The groups are shells around one centre, one inside the other: the same stretched ball of 7 dimensions in 8 sizes.
In the rows, zero is written as 128.
Some rows, each with its group after it:
[116 126  90 156 145 142 177 123 118 176 108 157 134] => J490
[179  87 116 127 153 160 176 155 110 176 183 132 127] => J416
[146 107 111 166 173 157 190 150 144 188 132 143 164] => J233
[159 100 115 143 145 152 197 161 121 187 146 143 120] => J324
[153 104 103 140 159 153 166 136 106 185 170 144 134] => J667
[140 105  83 139 140 147 175 147 107 176 144 135 119] => J938
[160 108 120 164 156 146 201 159 135 201 135 138 147] => J490
[142 125 122 171 150 138 187 151 114 208 135 164 146] => J233
[160 100  93 140 147 151 160 147 108 161 157 127 147] => J667
[154 108  89 162 147 145 173 155 128 165 125 118 168] => J416
[168  84  88 132 145 159 176 171 114 163 163 116 130] => J233
[137 121  96 150 143 142 160 123 108 165 130 147 148] => J667
[172 101 129 143 153 152 185 150 116 190 165 144 135] => J977
[146 111 109 143 151 152 171 128 119 163 136 148 143] => J977
[164  97 110 145 160 155 191 145 136 181 147 126 141] => J977
[132 128 112 166 150 138 178 134 111 199 131 165 143] => J938
[125 120 115 148 150 150 190 130 120 186 122 173 118] => J667
[135 101  77 152 151 154 185 157 134 166 119 126 141] => J409
[133 109  83 155 150 154 177 142 141 144 100 130 160] => J416
[179  91 122 155 164 163 182 172 137 168 153 128 173] => J233
[148  98 101 130 157 158 175 136 111 180 165 145 117] => J938
[114 127 106 151 138 145 188 127 118 175 102 175 117] => J667
[158  94  97 134 152 154 194 146 127 185 152 124 116] => J416
[146 117 115 160 162 149 175 130 127 180 134 150 159] => J324
[137 106  90 136 150 149 185 132 113 191 148 141 106] => J938
[125 126  97 170 145 141 182 142 126 175 100 153 155] => J324
[132 123 107 155 149 146 178 123 125 170 114 155 145] => J977
[148 113  94 162 158 147 176 129 143 162 113 122 173] => J938
[148 103 102 136 146 155 167 148 103 169 157 149 127] => J667
[119 126 105 147 147 142 186 117 111 196 126 170 110] => J233
[136 112 106 140 146 151 181 131 114 175 134 157 120] => J977
[122 133 112 174 140 141 184 141 129 166  85 169 159] => J233
[157  99 112 153 156 156 202 161 141 182 130 134 141] => J409
[182  89 127 133 160 162 179 148 123 172 174 132 142] => J416
[176  90 114 124 152 159 176 141 115 169 173 128 126] => J416
[172  85 102 138 162 161 185 162 128 180 169 118 138] => J490
[128 130 119 161 140 139 191 132 119 188 108 172 132] => J938
[134 119 107 153 139 145 182 139 118 171 115 157 135] => J324
[173  91 100 150 162 160 169 161 131 160 155 114 172] => J409
[127 110  80 145 134 151 174 150 119 147 108 142 134] => J938
[129 113  88 158 145 150 179 151 128 159 107 143 150] => J324
[113 133 106 166 147 138 190 131 115 203 112 175 126] => J667
[157 102 100 152 150 146 198 154 132 192 137 123 133] => J416
[156 113 125 161 150 152 174 154 122 165 132 155 166] => J233
[149 113 101 159 157 151 162 134 129 152 125 135 178] => J490
[157 100 104 151 154 147 203 161 124 213 154 131 119] => J667
[161 104 128 146 159 152 197 144 125 203 157 149 126] => J409
[155  97  91 148 162 152 182 148 126 189 156 122 139] => J490
[148 110 100 162 161 152 168 148 126 169 135 138 170] => J977
[155 102 120 140 145 155 197 150 127 175 135 148 121] => J409
[153  97 106 138 151 157 186 155 117 183 155 143 120] => J324
[171  91 111 138 158 157 195 151 134 183 155 122 131] => J409
[130 117  84 160 147 143 179 139 125 175 114 137 146] => J324
[153 101 101 158 163 152 198 157 138 197 139 128 142] => J409
[179  79 101 136 163 162 190 167 131 184 174 109 135] => J938
[169  98 119 141 154 150 189 154 110 208 178 140 119] => J416
[143 101  94 145 142 156 183 162 124 157 124 139 135] => J490
[167  93  97 145 154 152 184 160 124 183 158 117 140] => J977
[149 107 108 174 169 153 199 161 152 189 120 133 169] => J233
[123 121  93 154 151 147 181 122 129 170 108 149 139] => J490
[168 106 118 170 166 148 187 159 135 196 147 131 171] => J490
[151 114 113 166 159 143 191 149 126 207 141 143 148] => J977
[132 121  91 167 148 142 179 138 132 169 103 138 161] => J324
[129 124 116 164 156 147 187 135 126 189 119 167 144] => J409

New rows, each followed by its group:
[146 120 118 160 158 144 175 132 114 195 146 157 149] => J409
[146 107 102 145 151 148 192 139 125 189 137 138 124] => J324
[130 119  98 159 157 143 185 136 115 207 140 154 129] => J938
[143  98  89 143 146 155 189 162 125 171 132 134 125] => J977
[138 105  84 144 148 154 172 141 124 154 124 133 142] => J324
[156 106 107 153 145 151 177 155 125 160 128 137 156] => J324
[148 103  89 152 149 148 187 155 127 180 132 125 139] => J324
[160 102 114 154 160 151 202 153 135 200 145 134 135] => J490
[173  93 118 131 155 155 182 145 113 190 178 134 122] => J490
[136 111  88 162 163 150 177 139 134 175 124 133 160] => J324
[147 112 100 142 155 152 161 115 123 154 135 137 155] => J667
[142 114 113 155 142 148 191 151 127 173 115 153 138] => J324
[131 115  83 150 144 141 179 133 117 181 126 136 129] => J416
[159 103 116 150 148 151 197 155 131 182 133 138 135] => J324
[154 113 109 152 143 144 178 144 118 175 134 140 146] => J324
[145 100  85 132 132 154 173 146 117 142 125 130 127] => J233
[167  99 102 154 160 152 174 156 124 180 158 122 160] => J324
[146 109  95 160 163 148 186 139 138 186 130 127 154] => J977
[175  93 108 139 155 151 186 149 120 191 170 119 131] => J409
[142 107  90 146 150 153 169 135 127 151 124 133 152] => J324
[151 105  94 158 162 155 175 143 140 160 125 123 171] => J324
[122 128  97 165 143 134 196 136 119 207 114 155 122] => J233
[173  86 113 136 164 162 191 159 128 188 172 127 130] => J409
[138 111  91 154 157 147 182 138 124 189 136 137 137] => J324
[170 105 123 164 153 147 192 171 125 197 149 137 154] => J416
[149 108 105 148 139 149 180 153 119 164 127 144 139] => J324
[185  88 116 155 168 156 188 174 130 199 176 118 158] => J667
[170  96 101 138 157 148 183 141 117 198 174 117 127] => J233
[143 120  95 176 158 143 166 141 133 167 114 132 190] => J409
[156  98 108 141 148 152 197 160 118 196 154 140 112] => J977
[156 105  94 160 161 148 178 145 134 179 137 119 164] => J324
[130 114 100 172 153 153 191 164 142 167  96 149 163] => J233
[129 118  92 150 150 147 171 125 120 169 122 148 141] => J324
[155  91 102 120 135 156 194 160 107 179 159 141  88] => J233
[137 115 105 163 165 148 191 139 132 202 133 148 143] => J409
[139 115  90 157 144 145 177 138 130 160 109 132 155] => J977
[181  94 125 134 159 151 188 144 113 207 188 131 121] => J667
[115 129  77 183 152 137 183 140 139 179  85 137 169] => J233
[138 106  83 155 153 146 183 157 115 197 146 134 131] => J233
[123 114  84 158 146 151 177 150 126 160 106 147 146] => J490
[152 100  95 142 158 158 172 136 132 154 136 127 152] => J977
[169  88 101 140 148 157 192 167 132 167 144 117 136] => J409
[152 109  93 156 153 148 164 142 121 164 137 127 166] => J977
[135 116 106 151 151 149 185 128 128 175 119 151 136] => J324
[173  96 105 155 165 155 177 154 135 175 153 114 170] => J324
[149 108  98 156 141 147 185 156 127 168 119 133 147] => J324
[150 122 125 176 172 145 179 132 134 197 136 151 178] => J667
[139 106  92 143 149 150 182 145 114 185 144 142 122] => J324
[145 108 106 151 141 149 195 156 128 174 119 144 130] => J324
[150 110 111 141 159 151 170 120 114 180 155 147 137] => J416
[164  99 102 143 155 156 164 144 123 155 150 126 160] => J977
[143 119  94 160 155 146 150 125 119 152 127 137 181] => J233
[146 116 100 164 153 140 187 141 127 194 128 135 149] => J977
[134 111 101 167 157 151 200 160 141 187 112 146 147] => J416
[171  91 114 128 145 154 191 154 113 187 169 133 109] => J409
[128 121 103 152 148 149 178 122 128 161 107 155 143] => J409
[162  94  98 149 159 155 188 162 130 185 152 121 142] => J324
[121 123  97 169 155 148 188 137 142 170  92 152 157] => J409
[166 108 115 151 163 152 169 125 132 166 144 130 170] => J416
[147 105  99 140 144 147 186 149 107 194 154 142 111] => J409
[144 104  87 155 160 155 171 145 132 162 130 128 162] => J324
[146 110 116 153 152 154 187 144 131 170 124 151 145] => J324
[147 106 110 137 159 154 183 124 123 182 148 146 125] => J416
[141 105  88 149 145 153 184 149 134 156 112 130 143] => J977
